Every row belongs to one group in each of 4 separate groupings. Each group adds its own fixed numbers to the row, and there is some noise. The rows also spread widely along 14 directions, which tell nothing about the answers.
In the rows, zero is written as 128.
Some rows, each with its group in each grouping after it:
[179 123 150 152 146 126 130 146 134 100 136 141 164 111 107 136 137 144
 134 163 118 107 108 114 157 117 150  91 180  99  91 129]
moba S J_232 J_918
[ 92 130 153 127 151  94 133 141 116 146 114 116 133 108  88 121 147 157
 157 161 146 157 116 152 135  66 150 113 243 112 113 153]
lur N J_235 J_918
[109 134 110 127 126 133 110 131 149 113 126 135 123 123 136 156 149  93
 167 151  94 107 133 121 126 124 106 131 141 120 112 136]
lur N J_232 J_908
[120 144 123 132  93 130 147 113 129 115  71  99 155  87  85 110 170  59
 178 162 109 157 134 112 128  96 143 140 201 105 175 102]
Rep S J_372 J_543
[119 133 109 127 165 138 111 146 107 148 153 177 129 109 138 123 185 162
 168 158 125 120 108 148 123 103 154  86 170 104 113 167]
dufek T J_372 J_543
[206  91 144 183 121 133 146 127 107  78  78 100 188 103 117  96  96 141
 105 123 131 155 126 128 149 110 127 119 155  98 157  70]
mavov M J_235 J_908
[ 86 129 119  62 138 156 117 144  66 144 109 145 121 119 115  94 144 108
 188 119 131  96 165 148 141 111  76 151 214 103 187 189]
zezib T J_349 J_543
[179 122 133 139 141 150 170 123 136 138 107 111 118  95 123  99 190 126
 127  90 145 147 151 105 148 112 136 120 140 107 137 130]
dufek M J_349 J_543
[104  91  80 128 127 113  55 131 100 122 117 143 144 109 139 136  68 124
 133 155 133 153 104 174 106 136 120 115 140 105 137 105]
mavov P J_372 J_908
[101 141 115 145 151 133 124 106  82  98 137 118 185 153 154 106 185 146
 174  98 110  94 126 147 128 123 104 138 172 149 213 118]
moba P J_372 J_543
[146 135 127  95 150 154  97 152 114 144 170 153 165  87 124 145 100 162
 115 114 151  84 126 143  79 108 162 125  72  96 130  80]
zezib P J_349 J_543
[ 92 139 118 115 135 146 126 143 141 151  96 121 112 114 130 121 150  97
 144  85 132 122 154 118 113  88  83 156 178 135 141 154]
Rep N J_372 J_543
[123 104 125 146 103 123 122 115 153 125  82  98 106 103 119 128 108 103
 137 136 154 185 116 115 128 141 168  91 138 118 122 134]
moba N J_372 J_918
[106 149 160 126 151  94 143 156 145 127 170 124 109 189 130 124  96 172
  78  90 110 116 161 134 131 111  80 174 112 169  92 142]
Rep N J_372 J_908
[101 151 139 148 128 151 143 157 148 116 103 124 139 111 131 136 106 111
 184 170  93 116 148 133 106  64 148 129 147 103 130 134]
dufek M J_232 J_908
[149 118 153  89 120  99 101  95 133 128 159  94 128 132 113 161 143 114
 113  86 152 102 130 121 134 180 100 133 119 148 110 154]
lur S J_372 J_543
[129 101  52 136 105 133  94 131 118 112 107 161 130 121 139 113 132  89
 100 117 125 147 111 113 128 172 102 135 130 129 151  83]
zezib N J_372 J_908
[147 118 121 146 131 169 132 128 134 130 111 131 134 102 160 128 135 128
 137  92 151 123 123 125 105 118 130 105 114 121 143 136]
zezib T J_235 J_908
[108 149 165  88  96 135 120 101 146 125 103 107 130  91  94 164 147  57
 198 159 132 107 134 126 108 112 125 114 173  97 116 203]
moba T J_349 J_543
[ 81 156  70 115 154 135 119 128  92 162 137 157 124 104 146 103 216 124
 190 143 104 144 135 158 124  91 125 136 177 112 172 118]
Rep S J_372 J_908
[ 76 120  89 125 112 130 114 157 168 144  89 105  90 134 129 121  78  88
  85  89 123 165 161 120 111 105 115 184 103 145 143  64]
mavov N J_349 J_918
[131 121 134 114 117 104 105 108 117 129 149 131 138 109 100 145 125 132
 130 163 142 149 105 150 110 137 171  99 117 104 111 127]
dufek T J_349 J_543
[135 128 127 172 100 119 134 116 140  95  90 118 176 123 104 126 139  91
 105 120 143 145  84 106 104 127 137 118 172 147 146 103]
Rep T J_372 J_543
[ 85 138 135 120 124 129 125 137 103 135 121 101 147 110  97 112  92 147
 155 158 148 153 131 157 107  93 212 126 139 113 176  85]
zezib M J_232 J_918
[105 155 133 126 114 109 124 104 120  98 179 115 155 172 121 141 158 135
 125 129 110 101 121 135 119 158 142 147  94 168 160  99]
Rep T J_235 J_543
[165 179 146 126 132  96 152  90 146 127 203 163 132 142 127 135 200 132
 133 201  66 123 139 146 125 128 127 125  61 102  77 134]
mavov M J_349 J_543
[175 111 153 102 124 121 123  98  89  96 139  96 158 132 101 113 140 126
 138 118 116 116 157 135 163 156 103 142 142 111 162 123]
zezib T J_372 J_543
[146 140 134 130  64 117 176 102 155 115  74 120 123 118  74 105 145  38
  96 147 133 172 122  75 149 158 119 143 165 131 132 124]
moba S J_235 J_543
[ 98 121 142 150 167 109 127 147 127 146 113  90 133 125 125 116 121 168
 145 125 115 165 157 168 127  40 129 144 187 116 132 106]
zezib N J_235 J_918
[191 108 151 178 127 143 136 116 160 113  85 114 139  93 158 135 115 107
 142 128 133 139 131 124 114 105 106  82 119  88  93 175]
Rep M J_349 J_543
[113 139 118  93 102 166 166 102 110 142 116 124  83 102 125  94 181 117
 169 107 177 146 130  99 133 181 198  90 100 130 186 159]
moba N J_349 J_543
[103 123 150 100 153  52  87  76 128 154 183  77 107 160 113 160 160 146
 115 103 128 162 142 179 128 132 102 152 135 152  99 146]
dufek T J_372 J_543
[115 151 142 170 101 113 155  67 142 124 104  93 178 112 126 131 145 110
 123 118 160 174  87 132  83 115 171 115 118 146 169  89]
moba P J_235 J_918
[104 113 153 117 129  84 132 129 104 134 112  55 125 113  68 100  76 165
 115 132 155 204 146 174 126  82 204 150 150 116 158  57]
mavov M J_349 J_908
[147 116 150 163 205  63 103 119  79 135 180 137 189 152 140 121 169 229
  90  82 155 120  91 185 117  89  95 111 203 147 111 139]
lur M J_372 J_543

New rows. What belongs after each?
[174  83 107 155 116 113 100 107 130 108 120 118 141  99 115 134 133 126
 116 155 140 178  96 129 143 163 173  80 126 105 115  97]
dufek T J_372 J_918
[154 153 179 187 127 118 165  92 164 109  96 125 168 130 167 145 138 106
 134 103 110 118 125 127 101  74  38 126 155 127  97 191]
moba N J_235 J_908
[102 118 133 130 143  81 115 140 144 124 143 113 107 156 116 138  95 139
 115 151 102 154 147 155 140 106 104 148 146 126  83 136]
dufek P J_349 J_908
[152 122 111 143 117 128  99 123 143 118 141 145 151 116 159 150  92 117
 117 136 100 120 130 135 106 135 107 127  67 111 108 101]
dufek S J_372 J_908
[133 148 165  88 157 173 118 155 124 141 158 134 145 109 140 142 116 159
 158  92 139  60 159 129 113  96 126 131 111 112 131 159]
moba T J_372 J_918
[143 129 100 142 113 168 133 125 143  93 132 123 150 125 142 132 153 111
 126 109 128  99 120  89 137 168 152 124  90 143 168  86]
moba P J_235 J_918
[183  80 167 124  89 101  90  92 131  95 113  56 163 107 115 163  17 119
  84  77 176 141 125 140 111 168 120 125  70 123 123 103]
Rep S J_349 J_908
[186  98 131 112 107 142 128 138 132 107 134 161 103 105 114 122 120 133
 132 172 150 125 110  88 172 209 168  58 111 100  84 176]
lur N J_372 J_918
[100 137  92 154 129 150 119 149 135 127 122 124 149 113 148 125 134 129
 140 117 121 127 122 130  87  94 174 129  96 132 169  61]
Rep S J_349 J_543
[125 133 129  86 167 117  82 125 101 135 188 121 137 140 128 143 162 151
 152 113 102  88 163 163 137 117  88 157 134 122 134 129]
Rep T J_372 J_543
[139 161 166 142  98 159 179 100 164 120 107  99 145 113 150 140 155  90
 166 109 126 104 137  93 104 124 135 121  84 140 148 151]
lur S J_235 J_543
[ 83 143 139  99 116  77 112 114 147 132 160 129 112 145  65 161 156 115
  96 133 166 130  80 116 116 161 168 117 181 165  86 151]
moba N J_232 J_543
[114 124 123 140 131 103 135 124 127 137 100 129 132 125 109 108 146 119
  94  99 155 165 112 125 131 106 104 134 201 134 126 131]
moba N J_349 J_918
[133 123 115 125 137 109 113 141 189 174 140 128  69  99 121 154 124 114
 104 149 132 177 136 131 108 103 158 113  85 105  41 127]
Rep S J_349 J_543
[114 144 126 140 129 138 158 137 146 145 117 148 107 122 147 109 148 130
 141 134 127 147 135 113 127 113 135 113 123 126 121 152]
lur N J_372 J_918
[100 113 129  99 110  88  75 133 121  94 136 112 149 137  76 156 119 102
 145 162 111 104 120 130 139 148 118 139 194 131 119 127]
lur N J_372 J_543
[144 136 117 147 122 116 162  97 141 132 109 124 103 119 131 101 184  93
 155 161  94 184 148 126 152 120 127 119 131 103 125 135]
moba S J_349 J_543
[141 109 110 138 139 101 104 102 148 166 113 128 102  95 119 135 159 104
 117 136 144 198 114 150 110 107 129 103 155 102  84 139]
zezib T J_372 J_543
[141 121 110 157 132 166 180 134 123 165  78 124  90 113 174  57 106 139
 121  91 139 199 178 127 122 101 139 129  66 112 172 115]
dufek M J_372 J_543
[198 127 191 141 118 121 154 122 115 111 127 128 190 113  97 118  66 160
  67 110 165 129 115 128 109 111 124 124 111 115 120 111]
Rep T J_235 J_543
[189 106 138  83 107 177 129 137 130 114  99 114 113  75 104 128 125  84
 145 110 155  93 164  88 166 158  97 130 148  88 128 167]
Rep M J_235 J_908
[ 90 144 148  94 141 130 105 156 139 165 162 116 132  93 112 155  69 183
  93  84 181 122 117 155  52  83 212 136  57 131 119  63]
mavov N J_349 J_908
[108 158 127 132 101 151 174 123 167 150  85 107  98 111 129 106 118  79
 121 102 127 181 165 108  98  90 130 166  86 133 147 103]
Rep T J_372 J_908
[139 124 129 182 148 127 131 134 121 115 141 161 162 123 160 133 166 172
 157 156 137 113  72 133 112 123 165  51 156 131 112 168]
lur S J_235 J_543
[147 109 103 149 135 130  87 122 155 107 151 123 139 117 161 170 139 127
 135 127 104 110 125 131 116 131 121 118  82 121 103  90]
lur N J_235 J_908
[134 138 150 149 118 112 132 150 199 106 129 134 120 117  98 171 152 101
 141 182 106 112 104  88 119 116 159  92 153 125  45 159]
lur N J_372 J_543
[ 82 152 116 141 136 112 128 121 163 157 112 107 119 122 121 142 172  95
 132 126 120 166 133 140 105  63 114 157 173 139 120 116]
Rep T J_235 J_918
[132 126 134 113 131 142 103 107 121 127 131 103 149  97 133 148 140 119
 180 143 118 122 147 149 124 105 132 127 122  98 148 116]
lur T J_235 J_918
[ 93 121 111 134 113 116 121 129 145 150  86  77 119 102 106 123 101  99
 116 103 151 191 134 138  94  89 167 147 129 130 155  67]
Rep S J_349 J_543
[134 108  94 168 127 140 108 155 124 139  91 168 161  92 147 113  83 128
 119 157 140 161  96 137  93 101 148  91 139  97 126 103]
zezib S J_372 J_918
[ 73 140 125 147 114  69 127 132 146 103 149 113 132 154  88 144 143 138
 121 168 118 155  88 133 114 125 195 121 153 158 110  90]
lur N J_349 J_908
[168 126 144  72 113 163 102 152 131 122 144 158 139 108 130 144  71 112
 114 105 129  56 162 100 119 152  77 148  70 106 112 139]
lur N J_372 J_543
[128 103 106 153 119  98  77 155 138 100 151 185 150 142 117 156  87 141
  83 177 159 114  43 118 118 185 143  65 160 142  61 168]
Rep P J_372 J_918
[ 93 125  80 112 151 180 110 174 128 167 126 156 105  92 152 121 101 144
 147 129 140 132 140 136 109 101 177 122 100 103 149  94]
dufek P J_232 J_918
[148 148 160  96 144 130 116 134 170 128 155  89 138 133 117 163 126 101
 110  90  93  74 196 120 135  89  53 205 114 124  99 111]
moba M J_235 J_918
[163  96 118 202 124  99 131 117 125  68 106 109 178 145 135 108 126 140
 112 139  94 159 114 127 140 126 133 115 129 127 147  59]
lur N J_349 J_543
[166 124 131 127  96 146 163  96 112  89 119 112 133 142 131  96 156 100
 144 122 112 119 149  96 178 188 114 126 116 133 177 136]
moba S J_235 J_543
[121 124 111 126 125 118 109 113 142 162 132 126 105 113 145 136 126 122
 116 118 155 164 119 136 113 143 136 109 103 131 111 143]
Rep S J_372 J_918
[150  87 117 158 143  67  80 103  95  94 129 104 174 127  97 134 166 143
 119 136 150 148  80 161 142 139 127  96 229 122 127 125]
Rep M J_349 J_543
[152 136 101 157 127 127 167 138 141 122 120 184 128 101 100 104 191 124
 103 165 150 159  70  95 134 138 179  78 176 114  95 129]
moba P J_349 J_908
[118 125 107 142 147 183 129 182 156 135 126 148 105 125 177 129 110 148
 138  91 120 102 149 110 111 105 140 121  81 131 121 133]
dufek T J_372 J_908
[116 139 134  98 112 139 155 126 112 138 137 150 103 151 128 100 120 126
 122 136 130 133 152 119 157 158 104 141 117 134 143 169]
dufek T J_235 J_918
[145  63 123 135 110 129  86 114  99 102 101  91 139 112 130 132  73 147
 127  92 188 150  99 140 125 179 175  74 119 128 161 132]
dufek T J_349 J_543
[154 157 152 144 149 130 128 145 157 146 152 185 150 132 162 139 115 137
  86 113 123  85 123 132  82  95  58 129 106 124  66 177]
mavov M J_372 J_543
[164  86 116 136 172  93  68 126 102 112 189 145 134 141 140 148 149 200
 109 124 142 120  87 166 148 165 139  75 141 127  82 147]
mavov T J_372 J_908
[102 107 109 117 145 120 112 189 126 125 130 115 125 126  78 113  82 157
  95 133 139 143 134 131 127 103 194 145 148 123 130  53]
zezib P J_349 J_543
[119  85  93 109 117 115  28 137 133 111 144 139 142 112 128 186  71 107
 116 133 139 104  97 144  99 163 115 113 117 121  90 121]
lur T J_372 J_908
[183 117 110 130 151 182 155 169 103 103 120 158 144 100 108  77 188 148
 147 128 118 106 140  88 175 125 166 108 169  96 161  95]
moba T J_372 J_543
[144 121  98 113 101 156 154 165 200 141 106 144  45 124 118 122 125  63
  82 131 117 159 163  62 155 154 128 143  76 125  73 125]
lur T J_349 J_918
[124 129 111 100 161 147 109 194 118 143 142 186 120 117 125 115  79 146
 121 149  99 112 160 145 129  71  99 153 135  82  94 118]
moba T J_349 J_908
[163 116 137 139 103 117 133  85 170 102 111  89 105 121 117 147 184  76
 147 127 120 144 130  91 154 174 126 102 133 129 102 161]
moba N J_372 J_543
[116 124 117 111 119 121 135 123 123 116 106  73 127 132  88  95 136 104
 106  76 116 158 177 112 149 116 126 197 141 141 190  36]
moba N J_372 J_543
[ 79 144  84 136 127  99  98 118 103 149 156 187 133 127 133 121 152 135
 144 195 129 156  72 159  95 141 176  83 141 123 122 135]
moba S J_372 J_543
[134 185 158 150 115 142 173  76 167 145 123 110 148  91 150 146 210  88
 197 146  95 131 140 124  89  82 142 117  99 109 135 146]
dufek S J_372 J_543
[ 91 138 146 116 169  98  74 135 141 131 156 120 157 133 122 184 147 130
 140  99 122  80 119 165  92  60  71 151 204 132  85 162]
moba T J_349 J_908
[ 75 116  93 127 128 110  68 118 118 117 115  98 148 127 129 143 125 104
 163 132 112 134 126 163 105 114 123 143 160 130 169  97]
mavov P J_372 J_543
[106 102 120 148 128  68  51 119 139  74 146  76 177 140  93 185 136 112
 151 160  94 109  98 153 124 121 144 124 192 134 114  86]
moba S J_349 J_543
[172 112 113 138 139 158 138 151  97 133 132 209 123 133 178  89 113 157
 111 129 137 102 117 124 148 162  78  86 123 112 117 195]
mavov S J_235 J_543
[116 102  50 163 127 111  64 119 118  91 148 161 158 147 153 145 155 114
 118 146  89 121  91 136 122 165 115 121 127 135 145  64]
dufek N J_232 J_543
[143 157 137  89 143 120 108 139 179 152 183 118 114 118 113 165 131 108
 105 132  87 104 187 133 103  89 104 186  50 103  72  88]
Rep M J_349 J_543
[ 39 167 122 118 123 100 151 172 120 103 147 155 125 175  87 112 156 133
 153 186  89 110 120 122 138 109 149 150 202 158 132 132]
lur N J_349 J_908
[ 86 137  59 167 128 124 141 161 149 133 119 171  94 150 146  98 158 112
 118 161  91 172 116 113 133 125 151 127 137 144 119  96]
moba S J_372 J_908
[ 96 106  86 127 152 122 103 149 164 147 139 115  85 136 120 150 171 129
  94  82 158 134 116 111 130 137 141 131 163 165 107 121]
dufek P J_235 J_543
[131 135  96 173 137 130 107 154 148 119 137 175 181 129 137 139 136 128
  82 121 112 111  89 121  80  94 124 132 130 136 113  72]
dufek T J_372 J_543
[121 108 162 146 151  74 110  75 145 114 129  58 120 158 129 164 164 129
 140  91 140 140 116 155 143 138  94 114 187 160 107 188]
mavov P J_232 J_543
[ 78 108  74 125 118 125  95 138 157 146 116 149  59 149 168 141 132  89
 121 106 150 139 119 116 120 181  93 113 128 163  96 204]
lur M J_372 J_908
[114 129 150  70 114 120 109 138  95 121 145 114 156 118  66 132 118 124
 134 131 155  92 124 127 134 142 145 141 185 127 150 131]
zezib S J_235 J_543
